The rows of a group lie close to one hidden flat surface of 12 dimensions, which passes through zero. Surfaces can cross.
Known rows, each followed by its group:
[ -1 -31  -2  -6 -16  27  19  11   8 -27  -8  -5   9   8   0  -4  15  35
  25 -10 -22  12   5] | (0)
[ 35  13  -5 -20 -10 -11 -11 -21  19  -2 -12  11  -8 -27   5 -36  -8  11
 -27  -2 -32  16  40] | (1)
[  8 -25  11 -33  26 -28  -2 -14  -9   3  12  15  23  11  33   3  22  23
  28  -9 -17   3  14] | (3)
[  7  -3  -9 -25  55  -6 -13  -9  -3 -15  30  51   3 -16  29  44  -6 -15
   0  -7   6  12  -2] | (3)
[  5 -15   3 -32  30 -19 -40  16  13 -15  30   8 -17 -18  16  -9  43   6
  -4   6 -13  23  13] | (3)
[-33 -15 -28   2 -30  12  20  -7  12 -19 -11 -32 -19   3 -47  -1  -5  21
 -33   2  25  -6   9] | (2)
[ 20 -15  -7   7 -17  10   8  21 -21 -22 -12  -5 -28 -21 -30  22  15  10
 -11  20  13   7 -23] | (3)
[ 30   5   9  54  -1  -2 -17   9 -40  -6  18 -21 -15  -3  -8 -36   9  15
  13  12 -42 -15 -11] | (0)
[-13   8  22 -36 -46  12  -7  -7  17  21 -16  -6  11  11  -5  -5 -17   2
  -7 -12  30 -23  32] | (3)
[-39 -25 -26 -25   3 -16  34  -7  28 -21 -35  10 -13  22   2  22  -8  -6
  -4   8  32  24  -7] | (2)
[-10   6 -20 -27  15 -18 -20 -13  -1   8  13  19  23  11  18  -6  -6  10
   3 -28  -7 -18  22] | (0)
[-16  -7 -29  -1   9  19  15 -10  -2 -23  28 -24 -10 -36 -38  18  10   5
 -37  -6 -13  -9  18] | (2)
[ -6  -1 -25 -15  26 -30   7   4 -20 -11  -5   6  -2 -25  16   9  19 -17
  -8   5 -19  11  10] | (0)
[  9 -15  25  -7  31  -2  -1 -19 -17   1  42   8   5 -20  20  23  -1   2
   2  11  11   7  15] | (2)
[ -9   6  -5 -15 -16  13  14  18 -16  18 -25  -4  23  -9  26  12  -2  15
   3  -4  22  13   6] | (3)
[ -6   3   2   9   1  19   0  14  14  23   7   0  21  24 -18  19   4   2
  13 -18  30  -8 -44] | (3)
[ -7 -28 -21 -20 -32   2  16  -3 -15 -13  -1 -12  21 -25  -1 -11   3  44
 -14  -7  24  12  45] | (3)
[-28 -28 -26   3  -3   9  37 -10  16 -13  17 -41   5  -6 -47   4  26  20
 -13  -7  -9   0   0] | (1)
[ 19 -12  11 -36 -20  14  17   3   1   7  -1 -34   8 -14 -29   8  46  38
   2 -12 -43 -16   9] | (1)
[-48  35  -9   4 -20  12 -33  40   1   6 -20   0  -7 -12  32 -15 -19 -40
 -15   4  44  10  22] | (2)
[ -4  10  34  -1   0   2 -15 -24  28  33  43  -3  44  15  -6 -21  -6 -14
  15 -29  -2 -22  17] | (2)
[-39  32 -22 -11 -22   7 -29  23  11  14 -25  -8  -8  20  10 -18 -18   1
 -19 -15  27 -17   9] | (1)
[ 17  14 -16 -21  31  -4 -46  20 -18   4   3  39   0   0  49   8  -6  26
   2 -10   6   5  -3] | (2)
[ 33 -13 -14 -10  14 -18 -23  23 -34 -16 -16  31 -16  13  25  12  14  35
  19   6  -8   5 -28] | (0)
[ 10   0 -30   6   3 -12   7 -38 -21  -9  28   1   5 -31 -33   2 -18   2
 -37 -13 -10 -26  31] | (1)
[-26  -5  -3   9  46  -3 -15 -17  -4 -21  27  25 -23  34  16  24 -27 -14
  10   5  11 -18 -14] | (0)
[ 10  16  27 -41   0  -3 -24  -4   2  16   6   0 -15 -20  16  10   7  -5
 -18   6   0  -9  31] | (3)
[-17  -2  36  18   2  20  31 -15  33  -8  -4  -4   2  20   5   1 -10 -44
  30   6 -28   5   0] | (2)
[ -3   8 -25  -5  37  12 -22   5   6 -29  41   4 -25 -50  -9   7  15 -13
 -37  -1 -27  14  21] | (3)
[-38  12 -16  15 -17  -3  21 -12  22  -1  -4 -11   0   2 -51   9 -19 -60
 -20  -5  23 -20  -7] | (1)
[  5  10   4  -8 -27  -2 -14  33 -20   0 -37  -6 -24   7   9  -3  10   1
   7  15   2  -6  -9] | (1)
[ -5 -23  -8  16   7 -26  -5  17 -31  12  -1   3  31  23  33 -17   8  35
  32   1  30  14 -16] | (0)
[ 11   9  38 -20   2  10 -18  -6  10 -11   4  15 -17  -7  32  -7  -4 -21
  12   7 -32   1  33] | (0)
[ 14  -3  14   8  -4   7 -14   3 -56 -14  13  15   8   5  23  12  -8   4
  34  -4 -26 -43  15] | (1)
[ 27   9 -16  18 -38  13   6  11 -45   2 -23 -11 -12  -1 -38  14 -10  29
 -15   1   9 -38 -21] | (3)
[ 28   8  -8  18   5 -13 -32  10   5  -8  -5  21 -25  17 -18 -16   3  -1
   2   2  -6  -5 -37] | (0)
[ 45  -1  44  -7  13   2 -15 -11 -10  26  38   5  21 -21  13   1  13  17
   8   2  -5   4   6] | (0)
[-31 -15   4  -8  -3 -24  31   0 -25  29  12 -16  57 -13  10  21  11 -13
  14  -3  46   5  10] | (2)
[  3 -45  -2 -23  18 -19  23 -30 -10  -9  32  -1  19 -14  -9  19  17  28
  -3   2   5   4  21] | (0)
[-11  -4 -30   3  15  29   0  29   5 -33  -1  28  -3   6  -8  33   4  -9
  15 -20 -11  -4 -31] | (3)
[ -7 -19  12  -9 -21  -1  10  27 -23  -9 -12 -19   0  19 -17  20  38   0
  34   4  -8 -23 -23] | (1)
[  8  -5   7 -16 -21 -22  10   8  22  -3 -49   0 -28  14 -16  -1  12 -17
  -1  21   5  14 -23] | (2)
[ 15   1  -8  21  11  16  19 -16 -45   3  28 -28 -10 -36 -26  31  -5  25
 -34  15   7 -14  -3] | (1)
[ 19  30  32  -1   6  12 -23  25   4  37  -6   6  -4   5  11  19   4 -17
   3   8  24   3 -40] | (0)
[  4 -19 -23  10  16 -24  18 -16   1 -26  -7  24   6 -12  13 -10  -9  -9
   2   5  -9  31  11] | (1)
[ 22 -18  12   6  14 -13   0   9 -37 -20  16   7 -19 -11 -11  32  24 -13
  14  22 -14 -13 -21] | (1)
[-19  -7 -32 -46 -16 -53 -14  12  13  15 -25  -5  24  18 -13 -24  39   5
   3 -22   2  -7   5] | (0)
[-18  19 -36 -21  -6 -11 -23  22 -16   0 -19  11 -20 -26  12   8 -12  -4
 -43   6  45   8  16] | (2)
[  5  -8   4   7  -4   5   1  -7 -16   7  -1   0  16   7  30 -14 -17  35
  12  -2   6   6  17] | (1)
[  8   0  -7  -8  -8  30  12 -25  31 -10 -10 -14 -33  22 -45  12 -15  31
 -25  -5 -12 -23 -15] | (2)
[  2   3  -1  -9  -6  -1 -40  -5   3 -12  15  20 -12  10   4 -17 -18   9
  -7  -9   7 -19  23] | (3)
[  9  -9 -17   6   1  -6  11 -26  -8   7  39 -22  10 -18 -58   9  11  19
 -28 -13   2 -27   0] | (1)
[ 16   6  42  -1 -11 -27  32 -11  -5  10 -27  -3  -3 -26   6   9   9 -68
   8  35 -15  17   6] | (2)
[ 31 -26  -2 -30 -13   4  -4  27 -58 -15 -19  25   5  -4  30  39  12  52
  23   5  15  -3  -5] | (3)
[-10  13 -25  32 -20 -11 -16   9  -4   3 -12   0  -1   1 -11 -31 -21  -4
 -18   1  36   6  -4] | (2)
[ 13  -3 -37  -3   6  -7  19  -8  17 -11   4   7  10 -35 -27  -3  13  -4
 -23 -16 -19  21   6] | (0)

New rows. What belongs after each?
[ 22   0 -13 -29  -7 -10 -32 -15  27  -5   2  26  -9  23 -32  -7  -4  19
 -11 -26  -8 -30  -5] | (0)
[ 12 -20  36  29  -7  12  10 -14  -2 -28   2  -3 -16  14  11 -22  -9   2
  30  19 -33   8  10] | (2)
[ -8 -46  -9 -43   2  -3  30   9  -2 -25  -7  -2  12  -6   6  25  41  33
  17  -3 -12  18  10] | (0)
[-21 -37  23  13 -22  13   5   7 -33 -30   9 -17   3  29  10  -7   8  20
  46   6 -17 -24  17] | (1)
[  5  -3 -41 -23  14 -32  13 -37 -12  12   5  33  43 -19  17   2 -27  14
 -18 -26  12   3  37] | (1)
[-33 -13   7 -21   2 -22  11 -14 -23  31  23 -35  29  12  -2  13  17  16
   3  -4  28 -30  14] | (0)
[-17   5  10  -5   4  36 -13  14  -5   9  27 -11  30  10  16  -1   9  20
  26 -30 -25 -26  15] | (2)
[-10  -7  -3   1  15  20 -12  15   2 -20  -8  30   3  30  42   4 -13  15
  35 -11  -7   9  -6] | (0)
[ -5  -3 -30 -11  -5 -11   7  18   9  12 -15   3  32  16 -17  -1  21   9
  15 -28  -5  -5 -26] | (1)
[  0  -6 -14   4   6  -1  57  -2 -26   3 -40  -3   6   0  10  41  -3  -3
  11  13  -4   9 -26] | (2)
[ 14   1 -13 -12  13  -7 -19 -10   3  -7  11  19  10   1  11 -19  -3  17
   3 -22 -32  -7  21] | (2)
[-28  -8  16 -42 -40   4  -5  17  11   4 -37  -9   2  35  20  -8   7  13
  25  -6   7 -13  21] | (0)
[ 23 -18  -9  -4  14 -34 -35  14  19 -11  21  15  -8  16 -39 -19  40  -1
  10  -9 -17  -7 -35] | (1)
[  5 -39  10  27  -9 -14  -7  -5   2 -13  28  -9  14  23 -15 -42  12  29
  27   2   4   7  -1] | (2)
[ -3 -15 -54 -24   8 -32   3  13 -34 -12 -10  -3  18  -8   2  -2  36  31
   4 -20 -35  -9   8] | (0)
[-20   4  29   3   1 -41 -10 -18 -11  10   8 -17 -11  -3  15 -23   0 -39
  -2  27   8  -4  30] | (0)
[ 45  24   5  33 -36  15  24  -2   5  13 -45 -10   0 -17  -9 -29 -19   3
  -9   9 -20  22  -6] | (1)
[ -7  11  -3  16  -5  10  -7 -28 -12  -1  23  -6  19  -8  14 -31 -29   5
  -3 -18 -32 -21  53] | (0)
[ 27  30  47   2   8  32   3 -25  -6  36   2   9  -5  12  21  33 -43   2
   0   6  10 -22 -12] | (2)
[ -1   5 -18 -27 -24  -3   0  29 -21  11 -30 -21   6 -19   8  -2  27  29
  -9  -1   2   5   9] | (3)
[ 10 -28 -10  17  -6 -14   8  -9  14   5  27 -22  24  17 -54 -21  27  28
   6 -17  -3 -10 -27] | (2)
[  6  23   4  24 -16  11 -14  15  13  19 -30   6  -8  36   5 -18 -22  -1
  11  -1  15  -3 -36] | (2)
[-19   1  -3 -19  39 -30 -22  16 -14  15  21  -8   3  22   6  17  41 -12
  19  -3 -12 -22 -27] | (0)
[  1  30  38   8   3   4   8 -15   6  29 -13   1  -9  -6  27   9 -32 -42
  -9  23  20  11   6] | (3)
[ 23  -4 -17  -2  16  -5   2 -13  36  -9  24  16  19 -28 -25 -14  14  -7
 -12 -22 -31  19   5] | (0)
[-37   1 -10 -15 -10   1   3  25  23   3   2 -15  38   5  -4 -14  39 -29
  24 -31 -28  -3   8] | (2)
[ -4 -15 -25 -15   6   7   3  28 -26 -12 -18  -3 -11   5  11  25  22  41
   6   3   4   2 -21] | (2)
[ 12   0  37 -47   4 -21  -4 -37  10  30  23   1  -4 -15 -12  30  -2 -11
 -29  12  38 -16  19] | (0)
[ -2   8  -4 -64  10  -2 -23   9  22  -6 -27  24 -34   4  19  24   5   8
 -17   2   1   1   9] | (2)
[-23 -14 -55  25  18 -19  10  18 -25 -22 -21  11   0  17   6   5   0  10
   8   2  12  14 -32] | (0)
[  0   8  11 -26 -13   4 -21  13  17   4 -21   8   0  12  35 -23   5  14
  14  -8 -18  10  20] | (1)
[  7  17  -3   5  -7  19   7  21  16 -17 -36  19  11   5  27 -20   3 -20
  37 -19 -69  10   4] | (1)
[  2  -2  -8 -37 -14  -3  23 -12   9  24 -26 -14  -5  11 -33  36   6  22
 -23  -3  24 -18 -22] | (2)
[ -9 -15 -19   1  27 -13   4  -9  42  -7  22  -5  -5  -1 -31  -6  17  -4
 -19  -1   6  26 -18] | (1)
[-12  25  -5   2   5 -15 -27   8   5  41   4 -16  18   0  16 -33   0  11
 -18  -6  26   9   3] | (3)
[-21 -16 -18  47  -8   1  35   1 -38   3   3 -38  17  -5  -9  -6  -3  18
   1  14  24   9  -9] | (0)
[-21 -15  -7  16 -19  -1  13  27 -10  19 -11 -24  23  41 -28  11  21  18
  25  -8  43 -15 -56] | (1)
[  9 -37   9  -7  -9   1   0  -2   8 -13  25 -26  -9  10 -43  -7  37  39
   4   1  -6  -8 -13] | (2)
[-16  -1   5  22  -9  16  12   8   9 -15  13 -43  -4  -5 -28 -20  31 -15
  10  -3 -55 -11   4] | (0)
[-16   6 -45 -30   6 -21 -30  16   0  -6  -4  11  -2   4  -7  -4  16   6
 -15 -24  -2 -15   2] | (1)
[ -1 -31 -20 -18  12  -8   5   4   2 -33   2  44   5   2   9  30  -2   0
  10  -7  23  19  -7] | (3)
[-42  -8 -12 -33 -16  19 -14   4  29 -25   2  -6  -3  14   6 -17   0  13
   1 -20 -10 -10  45] | (2)
[  5  10   7 -16   8  26  31 -23 -28  12   8 -11   1 -27   2  50 -16  11
 -20   0  -6 -23  17] | (2)
[ -3  13  47 -17 -11  10 -37   8  17   8 -10  11 -28  42  16  -2 -13 -12
  18  11  14 -21  -8] | (0)
[ -5  48 -12  23  18   3  -6  14 -14  31  13 -22  20 -31  -5  -7  14 -34
 -13 -14 -36 -13  -4] | (0)
[ 35   6  11  10 -17  12  24   4 -42 -12 -21  -6 -11 -33  -4  21   5  -8
   5  16 -41 -12   5] | (1)
[ 20 -23  12  34   1 -24 -23 -13 -12 -20  16  21   0  13  22 -51 -20  17
  18  14   5  19  16] | (2)
[ -5   2  35   1   1  21 -12 -30  36   6  36 -21 -20  -6 -16 -16 -16  -2
 -27  10   8  -1  27] | (1)
[  5 -23  39  -9   2 -27 -39   9  18 -14  -2  37  -5  42  44 -33   3  -9
  50  11   5  17   3] | (1)
[ 28  -6 -29  22  47 -22 -10  -8   6   3  30  34  12  -5 -17  10   0   3
  -9  -9  20  19 -49] | (0)
[ 12   1 -35 -45   4 -52  -5 -10 -16   9 -23  25   0 -23   5  12   2  -1
 -30   4  22   6  14] | (0)
[-18 -21  -4 -10  -9  -8  25 -20 -28 -34 -15 -11 -41 -10   3  21 -12  -3
 -16  32   1  -8  30] | (0)
[ 19   2  19 -10  18   1 -15  26 -39  10   4 -18  -4 -23  51  -6  36  32
  12  16 -31  17  12] | (3)
[ 10 -20   9  22 -23  28  19 -15   8 -19   3  -4  -2   2 -14  -9 -22  28
   1   3   8   7   9] | (0)
[ 24  12   2  42  11  23  11 -12  21 -12  14  15  -3 -35  -8 -11 -22 -28
 -16   6 -12  33  -2] | (0)
[-18 -26  -6  24 -14  -9  36 -30  -5 -17 -14  -3   8  14   3 -14 -34   2
   6  11  19  13  19] | (2)
[ 19  25  -1  24  10  20 -17 -14   3  -5  -1  15 -43  -4  -4   6 -45  -1
 -35  17  18   1 -12] | (2)
[ 14 -27 -22  11 -17 -12 -29   6 -24 -38   6  15 -18  -2  -5 -28  -7  39
  -6   6  12   1  16] | (3)
[ 14 -13   4  -3 -18 -21  10  20  12  22 -16 -18   1   1 -38   3  35   3
  -7  15  36  18 -46] | (0)
[-12 -16  -1  -6  14  -9 -31  14   7   0  28   5 -11   2  -4   2  11  12
 -11   8  51  14 -15] | (2)
[  4 -11  27  -5  28  18  -1  -8   5   0  39   8  26  -3  31   7   3  10
  27 -12 -17   5  15] | (0)
